All groups share one centre, and each spreads out both ways along 12 directions, with some noise.
(in the rows, 128 means zero)
Known rows, each followed by its group:
[153 107  98 156 109 161 116 132 120 114 173 145 110  98 122 125 131] -> P
[140  69 152 154 142 109 122 158 104  96 167  85  56  86 180 132 153] -> H
[141 164  83 159 103 146 178 162  64  90 188 144 131 180 118 138  97] -> R
[139  99 144 187 154 136 124 142  90  96 147 153  99 105 127 133 134] -> R
[ 97 134 140 126 110 145 140 117  72 112  76 115 150 190  86 100 108] -> H
[164  93 131 132 179 109 156  94 135 101 180 144  65 151 147 132 138] -> P
[166 127 142 116 131  57 105  84  85 112 142 128  73 141 134 101 120] -> P
[122 100 161 108 146 190 115 101  96 118 155 150  91 112 166 115 167] -> S
[124 110  90 106 146 104 126 119 178 154 149 122 149 124 130  92 105] -> K
[128  81 106 157 126 112 185 141 164 114 158 133  98 101 139 112 120] -> W
[130 168 145 157 145 137  89 141  97 120 128 106 126 202 127 187 149] -> R
[128 126 107 159 103 109 175 136 118  88 134 147 134 173 161  99 106] -> K
[135 103 145 190 123 156 185 143  96  80 150 178  92 110 159  84  95] -> K
[128 135 107 175  83 131 155 150  80  93 147 128 125 147 168  79 120] -> S
[191 122 112  99 113 138 167  96 159 126 126 139 168 138  86  79  65] -> S
[123 130 146 107 140 110  97 160  96 114 133  92 128 150 126  98 102] -> W
[121 104 105  88  83 148 135 156 104  89 204 168 127 164 137 154 137] -> R
[119  95 108 126 171 125 120 144 155 106 161 121 115 176 128 162 134] -> K
[118  53 111 174 147 151 138 104 132 130 143 146 144 139 130 182 137] -> H
[123 145 109 110 101 128 133  92 128 125  73 121 136 124 137 134 101] -> P
[119 116 108  72 131 102 149 148 148 138 195 153 142 154  92 117 140] -> H
[ 88 135 142 100 158 124 123 142 112 111  78 117 145 105 124 106 150] -> S
[133  84 129  82 120 110 134  75 127 168 147 140 136  73 149 130 137] -> W
[187 100  93 155 130 138 136  96 171 155 155 114 165  86 154  60 124] -> R
[120  87  86  96 116  93 136 109 173 118  67  89 166 119 145 195 103] -> H
[152 154 103 110 100 100  70 141 122  80 120 183 174 132 113 137 126] -> R
[ 62 115 149  91 115 166 119 177 103  87 103 188 213 158 127 153 148] -> R
[183 127 139 164 137 100 114  93 132 119 147 127  58 122 142 128 159] -> K
[103 125 120 150 124 174 172 139 141 144 120 128 118  81 117  56 128] -> P
[142 118 127 121 202 146 153 160 147  57 110 144  98  85  95  96  96] -> K
[129 125 118 171  74 156 113 119 141 161 136  80  75 127 155 126 136] -> P
[143  58  99 129 146 101 125 110 153  99 140 142 119 106 137 224 132] -> W
[109 108 130  82 131 127 139 144 146 112  92  64 110 133 160 176 128] -> H
[152 164  75 160  84  89 145 131 136 101 111 141 164 135 152  92  96] -> S
[102 127 140 143 129 132 131 157 100 128 172 181 145 112 142  98 149] -> S
[163 143  58 147 100 144 118 134 113  93 197 137 110 109 177  92 158] -> S
[143 125 151  87 128 134 145 152 154 113 149  74  55 155 163 130  83] -> K
[ 99 167 137 134 104 157 159 119 109 118  94 154 161 184 157 124 112] -> P
[ 78 121 166 127 171 155 137 158 122 123 101 126 150 129 139 138 159] -> H
[126 129 145 207 125 105  98 147 119 125 170 200 120 142 159 177 138] -> S
[159 142  55 138  96 153  87 124  94  68 147 129 119 101 192 131 161] -> S
[161  84 123 161 147 126 145 108 130 115 181 159  86 101 158 109 104] -> W
[ 99 132 123 159 120 151 125 164 152 128 121 141 162 145 128 152 144] -> P
[106 113 167  99 154 146 165 179 161 107 157 161  98 136 143 167  87] -> K
[177 131 128 156 106 149 134 114 103 165 198 144  79  64 141  90  94] -> R
[117 129 124 124 158 156 117 138 141 119 101 141 179 109 130 142 142] -> H
[170 141 100 129 136 198  95 126 178 121 141 122 129 132 141 193 109] -> W
[123 105  74 173 102 116 163 154 162 133 219 183 122 136 114 107 152] -> P
[167  79 146 146 125  98  98  80  79 116 120 155  98  30 132 125 141] -> W
[104 131 162 161 110 113 161 117 131 160 128 159 113 125 164  90 125] -> W
[175 125 112 126 137 151 113 122 135 133 183 145 111  92 128  84 116] -> W
[ 85  96 173 122 115 114 137 142 108  91 105 153 113 136 153  92 141] -> R
[120  98 161 131 126 157 129 171  78 124 171  73 104 107 177  77 168] -> H
[ 92 123 122  92  98 129 136 143 133  60  86 187 185 161 148  99 136] -> R
[164  48 147 127 109  55 154 108  89  75 136 136 106 148 107  91  93] -> S
[126 134 158 126 115 162 103 144 105 127 193 170 105 163 144 112 162] -> R
[139 109 103  94  90 114 141  98 181 111 135 188 108 111 169 124 108] -> R
[102 156 102 137 127 191 132 138 135 121 118 118 125 154  96 117 159] -> P
[157  94 104 100 164 149 113  98 132 102 172 116 118 192 174 192 103] -> W
[149  83 111 144 117 102 117 141 103 107 194 138 100 117 126 131 138] -> P
[126  84 119 154 143  62 164 128 165 121 129 115  94 112 143 112 126] -> P
[ 81  96 119 135 116 147 214 143 148 111  88 120 146 114 149 113 103] -> W
[136 128 118  84 136 190 145 133 151 110 151 165 109 122 107 182 110] -> H
[125  96  80 177 127 141 131 112 151 135 175 164 152 158 159 114 114] -> K
[128  81 125 125 115 136 140 135  90 106 181 137 110 144 143 153 132] -> P
[123 158 160 132 130 186 112 139 103 132 125  87 103 168 151 100 125] -> W
[189 135 108 126  88 135  97  91 141 152 148 114 103  84 149 113 122] -> W
[ 91  53 138 102 170 143 150 184 108 109 186 112 102 108 105  98 128] -> K
[106  96 168 141 123  65 128 157 101 111 145 171  89 117 115 146 113] -> H
[152 161 164 160 115 132  83 183 101 133 188 144 159 156 145  80 154] -> P
[142 131  93 149 125 127 177 102 130  82  96 172 150 112 122 103 153] -> W
[168 127  72 188 113 142 171 142  85 104 199 122 115 155 131 182  96] -> R
[140 136 150 158 193 179 136 150  85 137 171 110 118 117  93  83 155] -> R
[105  76 152 141 124 184 127 134 109 131 139 107  93 106 168 184 133] -> S
[ 98  85 144 158 146 167 164 130 114 114 125  90 116 158 171 128 151] -> H
[165 157 137 173 170 150 107 172 154 159 193 161 132  95  58 115 126] -> S
[132  82 121 168 111 112 138 125  85 103 145  82 106 163 157 102 141] -> H
[129 153 125  91 172 125  87 146 168 146 177 148 143 174 106 142 153] -> K
[148 141 108 104 139 110 146 127 167 102 136 150 132 151 129 157 133] -> K
[100 102 125  83 167 174 134 180  88  84 154 132 162 136  80 118 166] -> S
[ 68 102 152 120 134 148 158 158  92 157 175 141 155 147 126  70 155] -> K
[165 123 102 154 135 155 108 152  85  78 173 108 144 138 141  78 171] -> H
[159 130 141 119  89 104  93  98 114 143  98  96 114  89 146 163 139] -> K
[115 133 117 166 131  46 106 157 167 156 135 149 142  95 134 171 122] -> S

New rows, each followed by its group:
[142 132 122 185 143  96 123  86 144 121 115 144 112 167 154 145 157] -> K
[134 148  98 121 117 116 140 138 184 127  97 102 136 125 120 121 123] -> W
[102 148 135 187 135 106  78 147 113 136 158 156  88 101 190 153 177] -> S
[151 200 133 107 138 127  87 117 109 119  92 138 169 151 121  76 120] -> W
[117 108 118 157 133 178 164 145 128 167 155 136 212 125 144 134 123] -> R
[136 111 121 171 130  86 126 131 145 107  96 120 120 116 134 171 102] -> S
[ 91 170 130 151 135 128 130 111 106  95  59 146 123 117 195  89 145] -> S
[124 156 139 157 130 169 105 155 136 153 164 118 114 133 116  79 167] -> P
[118 140 128 110 137 107 139 160 110  97 148 146 170 199  93 103 147] -> S
[134 107 119 105 159  97 115 154 136 116 195 171 149 147 106 151 157] -> P
[153 124 122 137 142 144  95  96 138 175 161 119 144 133 130  99 156] -> H
[193 121 141 146 196 158  82 102 180 110 101 109  95  80 145 179 130] -> P
[126 141 110 204  89 183 158 178 122  87 129 185 154 103 130 109  98] -> W
[136 106 104 142 143 168 166 134 136 111 196 182 113 123 129 146 127] -> R
[126 119 105  65 131  96 145  98 148 140 150 113 146 176 137 138 165] -> W
[149  95 125  92 114 106 134 159 128 106 160  73  72  74 166 117 130] -> H
[172 186 201 135 143 132 159 126 116  96 132 153  43 142 132 133 169] -> K
[121 117 121 143 140 173 147 140  84  69 126 119 116 142 138 107 142] -> S
[119  99 129 137  98 162 147 118 157 172 136 135 126  80 163 136 105] -> P
[141 127 124 143 158 201 104 106 120 164 172 123 164 150 126  87 176] -> H
[192 112  87 153 120 122  93 144 121  76 155 106  89  79  84 122 166] -> W
[192 115 146 123 100 111 103 111 102 121 150  96  64  71 132 132 147] -> K
[ 86 107 135 129  75 146 150 115  49 122 148 146  99 151 135 122 121] -> P
[136 106 129 164 158 173 131 118 143 115 111 129  98  83 155  83  68] -> K
[162 112  98 158 153 139 127 138 158  83 133 136 105  92 108 141 131] -> W
[156 135 105 138 108 175 142 121 121  81 151 180 132 138 146  89 126] -> R
[119 118 124 143 146 128 165 173 144 136 165 168 170 114  79 113 106] -> S
[125  63 181 111 157 136 157  82 124 106  75 153 113 100 131 128 100] -> S
[ 89 105 143 223 158  74 135 193  96  78 130 170 122 123 118 163 137] -> S
[177 124 133 142  95 137  90 103  77 117 213 170  83 127 175  72 155] -> S
[145 132 168 154 184 119 126 135 123  78  96 115  53 114 123 102 115] -> K
[151 108 150 155  96 112 118 120  78  89  93  89  85 103 148 135 123] -> K
[141 188 135 150 100 170 106 131 105 148 139 158 170 163 147 123 120] -> R
[120  93 128 129 171  40 141 169 157  88 112  95 116  81 172 122 156] -> H
[164 117 171 139 111 175 133 122  97 152 175  92  91 111 192  62 117] -> P
[156 137 105  95 138 108 149  68 109  90  79  85 118 161 146  93 138] -> W
[124 122  88  60  78 101 143 131 143 153 150 107 173 118 147  94 119] -> S
[142 165 145 102 132 149  85 107 111 119 107 172 157 107 129  90 135] -> S
[ 99 121 136 164 112 105 125 176 142 151 143 160 159  97 122 100 136] -> P
[106 136 142 164 123 160 160 140 119 184 171 140 170 165 155 146 125] -> R
[104 105 148 102 168 134 156 128 101  68  95 126 133 175 110 107 149] -> S
[126  54 111 138 150  83 147 167 147 109 212 139  99 137 129 154 123] -> W
[109  95 156 108 151 132 115 133 151 119 125 149 167 131 139  66 175] -> R
[134 118  69 123 130  69 188 143 151  71 154 128 147 191 142  96 140] -> H
[149 130 181 154 125 168 114 165 100  85 167 166  72 142 151 190 116] -> K
[160 123  93 161 100  89 156  85 132 133 131 187 160  81 134  97 150] -> K
[170 147 115 169 102 160  95 140 138 124 177 130 124 154 154 123 144] -> P
[134 117 100 125 149 167 140 129 175 107 155 216 186 127 131 132 145] -> R
[145 182 113  93 123 150 139 124 142 111 143 136 122 195 122 116 127] -> H
[133 140 120 118 112 163  87 146 131 140 133 129 161 105 119 141 135] -> P
[125 149 147 143 157 162 161 153 111  84 156 186 133 170 113 136 166] -> K
[ 89  78 111  83 123 146 175 110 152 152  95  89 157 120 134 146 110] -> H
[155 153 104 122 131 152 128 116 165 120  92 108 135 118 146 107  81] -> W
[151 140  79 118 145 153 131 134 128  88 141 131 160 154 111  86 131] -> K
[132  67 103 137 114  56 196  89 112 107 154 196 145 106 161  99 119] -> W
[149 126 110  79 105 127 147 155 119  92 110 107 140  75 117  82  80] -> K
[162 162 136 142 168 123 121 118 168  80  79 147 101 139 131 176 115] -> K
[124 119 161 117 162 134 127  98 129 154 108 155 128  70 147  97 100] -> W
[119 107 142 140 154 195 136 104 170  87  81 194 130 105 161 146 130] -> R
[102 156 164 118 137  58  85 146 138 142 101 169 174 145 117 109 149] -> R
[119 178 135 159 109 157 112 164 109 130 138 144 153 153 116  60 151] -> P
[ 77 175 112 110 109 180 138 149 112 142 170 151 155 177 194 106 183] -> S
[132 100 123 115 142 143 176  98  79 103 163 186 141 105 120  68 175] -> W
[149 106 137 153 132 105 150 127  89 108 179 144  99 142 163  48  88] -> W
[136 178 113  63  99 131 115 102 134 139  99  89 157 174 153  89 137] -> S
[142 114 135 105 212 126 164 131 146  69 119 160 156 149 130 143 131] -> P
[145 124 156 148  90 131 111 126  60  95  92 112 111 108 138 158 150] -> K
[140 108  96 113 201 166 151 103 168 109 121 136 131 103  94 146 177] -> K
[133  83  95 154  86 158 102 132  92  88 104 135 172 102 152 192  99] -> K
[110 112 154 113 131 172 139 127 123 140 115 153 125  62 135 110 110] -> R
[123  98 132 139 177 164 127 159 102 145 168  78 146 130 101 153 159] -> R
[184 141 110 129 127  88  68 148 106  89 161 118 132 164  84 128 144] -> S
[125  84  85 161 156 188 112 110 102 111  83 129 175  40 111  73 108] -> K
[119  26 129 121 134 131 164 148 108 102 187 146  71  45 125 121 123] -> R
[ 78 109  78 120  86 174 155 164 111 112 171 160 168 163 102 156 148] -> P
[143  56  83 117 114 122 192 150 112  81 211 119 106 131 131 107 138] -> K
[162  60  95 136 105 117 129  92 108 102 146  86  69 128 112 147 102] -> H
[ 78  90 108 141  64  77 187 205 127 103 155 106 141 162 117 125 158] -> W
[131 110 107  85 138 102 121  80 137  86  96 115 103 139 178 136 155] -> S
[132 147 148 121 127 177 128 126 139 166 185 187 131 112 139  86 138] -> R
[105 121  90 106 168 167 138 105 161 154 133 114 171 154 117 105 165] -> K
